The groups are shells around one centre, one inside the other: the same stretched ball of 5 dimensions in 8 sizes.
In the rows, zero is written as 128.
Known rows, each followed by its group:
[ 51 141 123 184  67 187  50  99 187 169  86] | X
[135 132 112 141 100 132 105 110 157 116 135] | G
[ 95 134 107 136 158 152 160 181 126 177 126] | C
[104 111 131 118  82 123 115 121 139 145 135] | Q
[120 117 118 109 120 119 156 148 122 158 154] | G
[ 74 124 132 149  79 146  79 110 173 158 113] | C
[ 41 131 124 153 126 167 118 162 155 212 107] | D
[109 138 109 153  81 165 100 109 147 145 120] | R
[175 146  93 153 116 143 112 116 145  71 127] | B
[ 67 138 122 179  85 185  66 128 166 137  69] | D
[ 53 122 129 139 110 151 116 148 153 201 119] | B
[109 111 132 124  72 130 103 119 137 124 120] | C
[201 137  91 127 132 121 148 134 120  61 147] | T
[160 126 102 109 139 116 172 151 112 130 164] | B
[ 77 137 117 167  88 181  87 131 150 147  86] | T
[185 141  92 137 123 130 132 121 135  77 145] | T
[147 140  93 133 159 138 164 163 125 133 144] | C
[128 129 107 133 148 144 154 180 113 119 112] | X
[108 126 118 133  83 138 109 105 151 158 145] | R
[ 35 138 126 178  85 182  64 117 186 194  91] | X
[103 117 122 115 109 124 140 138 134 172 151] | T
[129 140 110 170  70 170  68 102 154  81  87] | C
[ 73 119 131 140  85 149  99 130 150 162 110] | G
[186 137 102 145  95 126  98  97 151  49 130] | R
[110 119 122 124  79 134 116 113 138 152 141] | R
[170 132 100 130 142 128 149 156 119  81 128] | T
[140 120 118 127  81 133 114 118 128 102 125] | Q
[135 131 104 127 118 142 149 144 117 138 140] | Q
[ 99 110 130 114  88 122 125 127 136 161 142] | D
[194 135  99 141  90 133 109 106 130  40 124] | D
[151 139 100 151 128 152 124 149 129  81 104] | B
[111 124 124 141  72 136  85  98 162 127 126] | Q
[102 129 119 144 119 141 112 140 154 140 118] | G
[ 57 131 124 155  93 165  95 126 163 192 112] | G
[119 122 111 111 136 127 170 163 114 168 153] | D
[178 105 120  87 111  79 157 129 117  94 174] | R
[114 116 125 126 111 130 127 153 128 119 113] | B
[ 63 154 107 189  89 199  71 112 176 176  93] | X
[ 52 130 125 154  76 171  91 117 159 199 113] | X
[205 135  92 122 136 112 153 132 123  65 157] | Q

New rows, each followed by its group:
[133 148  99 169 112 171  99 130 147  96  96] | G
[ 82 139 112 156  93 166 101 114 161 182 127] | R
[ 90 148 113 192  73 189  47 102 179 112  72] | X
[147 125 108 121 147 125 160 170 114 109 131] | B
[170 130 101 126 145 124 154 160 117  82 131] | B
[124 133 115 156  91 156  90 125 146  91  93] | G
[ 94 135 119 163  74 161  71 100 171 135 106] | T
[118 138 110 164  88 169  89 123 145 102  91] | T
[124 140 107 163 106 167  99 136 142  98  91] | G
[ 88 124 121 140  87 157 111 132 136 158 114] | Q
[ 71 123 123 136 118 155 132 164 130 179 111] | B
[ 91 122 129 142  79 142  89 114 159 141 115] | G
[ 56 127 131 161  85 167  77 128 166 162  88] | B
[137 137 110 155 111 140  95 120 162  93 114] | C
[ 56 147 114 189  96 204  72 139 162 155  62] | C
[102 121 124 129 126 125 126 147 150 149 131] | C
[ 91 143 106 167 133 179 116 166 139 139  85] | R
[155 125 115 133  84 120  99  98 153  87 137] | B
[132 107 130 106 100  97 126 127 140 118 149] | X
[136 143 102 157 128 151 112 137 150 104 113] | T
[ 88 139 104 146 146 169 151 174 125 183 118] | X
[203 119 103  97 129  88 166 132 114  76 175] | B
[103 126 122 147 110 143 102 140 152 120 103] | B
[219 121 103 108 120  92 146 127 117  32 154] | D
[115 145 109 175  71 168  62  87 176 112 104] | C
[201 138  92 135 116 128 132 122 124  51 137] | T
[ 85 133 112 141 139 156 142 167 135 179 121] | G
[ 45 135 122 162 114 174 102 148 162 199 100] | T
[ 90 135 120 167  94 166  78 127 163 122  85] | T
[173 123 110 116 114 103 134 119 137  89 157] | T
[128 126 122 145  71 131  76  90 168 101 123] | X
[ 88 119 120 118 149 131 162 179 127 184 137] | C
[116 137 114 165  99 163  86 130 152  94  86] | B
[179 112 119 107  89  96 125 111 129  69 151] | Q
[ 79 120 126 132  91 143 114 127 147 180 132] | T
[ 81 126 117 133 135 146 143 164 136 185 128] | G
[ 84 143 115 179  89 181  70 120 167 130  81] | G
[167 145  95 156 124 149 115 131 140  70 113] | B
[ 94 122 118 119 113 132 144 137 137 194 157] | X
[146 137 103 144  90 146 109 106 143 111 134] | G
[125 128 118 150  87 149  92 123 144  92  99] | G
[ 88 158 102 197  91 204  65 116 169 130  74] | X
[ 95 131 108 130 132 151 155 159 125 190 140] | C
[ 81 143 118 184  70 183  51 101 179 126  79] | R
